There are 4 ways to turn a row about zero (a turn may also mirror it). The second row of each pair is the first, turned, with some noise. The first 36 pairs use one turn. New pairs use 2 turns, one after the other, and a turn may come again.
Known pairs, each followed by its turns in order:
[ -3 -14   0 -22  -2   0   1   0]
[  2  13  10   9 -14 -10  -3   3]  (0)

[-19   0  -1   7  10  30   1 -23]
[-20   1  -6 -21   5 -26  -2 -19]  (0)

[  1  16   0   1  22  19 -11   2]
[ 0 18 18 25 12  2 -2  0]  (1)

[-2 21 -1  0 14 -8 18  9]
[  0   5  13  -9  -2 -11 -10 -23]  (3)

[ 7 -3  2 -7 10  0 -1 -1]
[6 1 3 8 9 0 0 0]  (2)

[-17  -4  14   1   6  -6 -17  13]
[15  1  9 -5 12  5 22 -3]  (1)

[ -1   0   3 -30  -6  -1  -7  -8]
[ 10   1   1  12   4 -12  26  -4]  (2)

[-23  -2   5   5   1 -28  -7  -3]
[ 17  -6   4 -24  13 -12  10 -11]  (1)

[  1   1  -4   8   6 -27  -5  -7]
[  4  -9   4 -10   2 -14   1 -24]  (1)

[ 2 -9 -9  1 15  4 -4  4]
[ -7  -9 -10   7  -9  -1  -2 -10]  (3)

[-7 -6 -6  1 22  1 13  4]
[ -4 -10  -9  -8  -7 -10  -4 -17]  (3)

[-10  -4   7  -1   6  -3   2  -6]
[ 8 -3  6 -3  5 -7  3  8]  (1)

[-8 23  2 30 -8  0  4 -5]
[ -9  -9   0 -15 -23 -10 -17  17]  (2)

[25  4  5 -9 -1 14  0 -4]
[ 21 -13  -9  -1  12   2   1   3]  (2)

[  7 -14 -14   1  -2 -11  28  -3]
[-11  12  16  -6   5  12  -8  23]  (0)

[-12  12 -11   3   4  10  -4   9]
[-2 23  4 -1  7  1  2 -1]  (1)

[17  8 11 24 -7  4 16  0]
[-13  -5 -24  18   0 -18   6   1]  (1)

[  9   5   7  -3   2 -12   0 -21]
[ -2 -15   0  11   7 -17  -4   0]  (2)

[ -1  -2  -9   7  -8  23  16 -23]
[-10 -31   4 -10   0  13   9  14]  (2)

[ -7 -12   2   0   1   3  -1  22]
[-16   1  -9 -12  -3  17  -8  -3]  (3)

[-2 13 -5  2  7  0  0 14]
[ 6 14 -5  1 -9  2 -5 12]  (2)

[  1 -13   5  13  -2  -3 -10   1]
[  2 -13  -6   1  -2  -1 -13   6]  (0)

[ 1 -2 18 -4  3  5 -4  9]
[ 7 -4  2 -5  0 20  0 -5]  (3)

[ 5 -2 -2 -5 -8  2 13 -4]
[-1 11  9 -5 -1  8 -2 -1]  (0)

[ 11   1   4  -3  -8 -16  -4 -28]
[ 12   4  12  11  -2 -13  23  14]  (3)

[ 13  -3   7 -12  26   1   0   9]
[  4 -12   0   1 -21  10  -1 -21]  (3)

[  0   3  29   6  -7  10 -22 -16]
[ 10  -4 -18   3  -2  -6 -20 -30]  (0)

[  1  -1   1 -12   8   9 -19   4]
[16 11  9 -4 10 -5  8  2]  (2)

[-16  -4  19  -1   4 -11  -7 -15]
[  3 -15   8  -7  10   4  23   2]  (3)

[  4 -13  -8  -1  14 -30   5 -30]
[  9 -23  14 -11  -5 -24 -20 -16]  (1)

[ 0  0 19 -7 -6 22 16 13]
[ 17   1  -8 -17   1  18 -21   1]  (3)

[  1  -6  17  11 -10   3   2   0]
[ -6  -7  -1   4  -3   9 -17 -12]  (0)

[ -8   9   5   9   3   0  27 -12]
[-22  13  -4  -7  13  12   1  -6]  (0)

[  6 -10   5   0 -30  -4  -7   5]
[  2 -12 -23 -10  -5  18   3  -3]  (1)

[ 14   0 -30 -23  14  -4 -12   2]
[ 22   7  14  -5   3 -18  18  21]  (0)

[ -5 -14  21  12   4   0 -23   8]
[  9  11  20 -16   5  -6 -12 -18]  (2)

New pairs. What belongs after each?
[  4   8  -4 -10 -12  -4   5   0]
[ -4   2   7 -10  -3   6   2  11]  (2) (0)

[-13   6 -22   1   7 -13  27  25]
[  0  -2  39 -28   8  -7  -7  10]  (1) (3)

[ -1   0  -6  -3   2 -11   5   5]
[-6 -5  7  4 -2  5  6 -1]  (0) (0)

[  5  18  -8   1  -8  -1 -13   7]
[ -2   8  20  -3   8   3 -11   3]  (0) (0)

[ -3   8 -30  -8   8   2   1  21]
[  4  -4  -7  17 -18  21  -8 -18]  (0) (2)

[ 1 30  2 10 20 -2  2 12]
[ 18 -12   4  15  12  -5  24  -1]  (3) (3)

[ -5 -17  13  12  15 -12   0 -14]
[-15 -17  -7  20   2  16   6   0]  (3) (2)

[  5   4   7  -2  -3  -8  10 -22]
[  8  -7  -7   6  -8 -12  -7  17]  (1) (0)

[  8  -1  10  -6  -1 -30  30  10]
[ 26  15 -25   5  -2 -12 -16 -14]  (2) (1)

[-10 -26  -3   1  -7  14   5  -8]
[  8   2 -18   9 -25   1  -1  -2]  (0) (0)

[-11   3 -15   1 -10   1 -10  -1]
[ 10   0  -6   0   5 -10   8  14]  (1) (2)

[ 23 -11  -9  19   2  -1 -13  11]
[-21 -26  -8 -13   0  -4   0   4]  (1) (2)

[-15   5  -1   0  -8  -1  -9   3]
[ -2 -13  -2  -5   4   7  -1 -11]  (3) (3)

[ -6   3   2   4   2 -12  28   1]
[-19   0  16 -19  -7  -1   7   1]  (1) (3)

[ -1   9 -14   6 -10   3 -20  10]
[ -7  11   1  10  10  -1 -24   2]  (1) (1)

[  1   6  -2  -3   3 -10   1   0]
[ 1  5 -1  2 -2 -2 -9 -6]  (0) (3)

[-12   4  11   7   4 -13   0   2]
[-2  0  1 20  3  4 -5 -2]  (1) (2)

[-30  -1  12  -5  17  -6   8 -17]
[  2   3  14  -8 -24  20  12 -20]  (1) (3)

[25 -5 -6 -5  1  1 -9  3]
[  7  -1   5  -3  16 -14   9  12]  (2) (0)

[ 1 -6  9  8  9  5 -9 12]
[ 13   3  -3   6   6  -3   0 -14]  (2) (0)

[ -5 -13   4  -3   8  -4  -2  -4]
[ -2 -14  -4   4  -4   4   5   3]  (1) (1)

[  0 -30  10 -15  -3 -24   4  14]
[ -5  12 -20 -32  18  -6  -7 -11]  (2) (0)

[ -5   3 -13  -1  -7   7  -7   6]
[  7  -2   7  10   6  -2 -13   0]  (1) (3)

[-14   4   3   5   2 -30  -6 -12]
[ 12  24  -5  11   7 -12  -9  13]  (1) (0)

[  2  13  -7  14   1   0 -14 -30]
[ -3   3   5  -3  25 -21 -14  11]  (1) (2)

[-30  16   0   3  -2  -5  11   2]
[ 5 15 -4 19  8 -2 23  8]  (1) (0)

[ 11 -11  -1 -14   8  -4   0   9]
[-10  -1   5   1 -10   2 -13 -12]  (1) (0)

[16 -6  1 15  8 25 -2 22]
[-6  4 12 24 -2 30 -7  2]  (2) (1)

[  5   0   6   1 -11   3   4  -9]
[ 0  4  5 -2 -6 -4 -9 10]  (2) (0)

[-15  14 -10   0  -8   6  -1   0]
[ 2 17 14  4  5 -7 -8 -2]  (3) (2)

[ -2 -13 -17 -30   1 -18  -1   3]
[ -9  15   0   2   4 -35  -8   0]  (2) (1)

[ -1  24 -11  -9  -1   0  -4 -14]
[  4  -9 -18  15   7   6 -16   3]  (3) (0)

[ -3   7 -30  14  -8  15 -20  -8]
[-18  10  26 -20  -2  12  13   9]  (2) (1)

[  0  -6  -6  -9  -1  16   0 -20]
[-7  6 -2 17  5 21  0  0]  (1) (3)

[-16 -10   4  -6  -5 -19  -3  24]
[ -7 -20  -1  -3 -14 -22   4  18]  (2) (2)

[-30   3  -6  -5  -1 -18   7   2]
[  5 -10  21 -19  10   2   9  13]  (3) (1)

[  1   7  18 -11   5   4   1   6]
[  5   1  -6   8   5 -19  -6  -6]  (0) (1)

[-3 -1  7 -8 14 -8  5  8]
[  0   1 -12  11   8  -7   2  -3]  (2) (1)

[ 17 -23   9   2   2   8  12  -8]
[ 17  -3   8   8  19  11  14 -12]  (0) (1)

[ 1  6  6  3  6 -4  0  2]
[-3  7  3  5  2  6  3 -1]  (2) (3)

[ -7  -2 -15   3  -4  -4  -1  15]
[ -3   7   0  -7  -5   0  18 -10]  (2) (0)

[  6   3 -15  -6 -18   1   0   4]
[  4  14   0  -4   5  13 -16   3]  (1) (1)

[30 -2 -1  8  5 15  5 14]
[ 15 -11 -14  -2  -6  18  19 -15]  (0) (3)

[ -5   5   7   1  10  -1 -11  21]
[-13  -1  -6   8  17   7  -5  -9]  (2) (1)

[ -9   1 -22  11  -3   2   8   1]
[-3  7 25  7  2 -6 -3  6]  (1) (3)

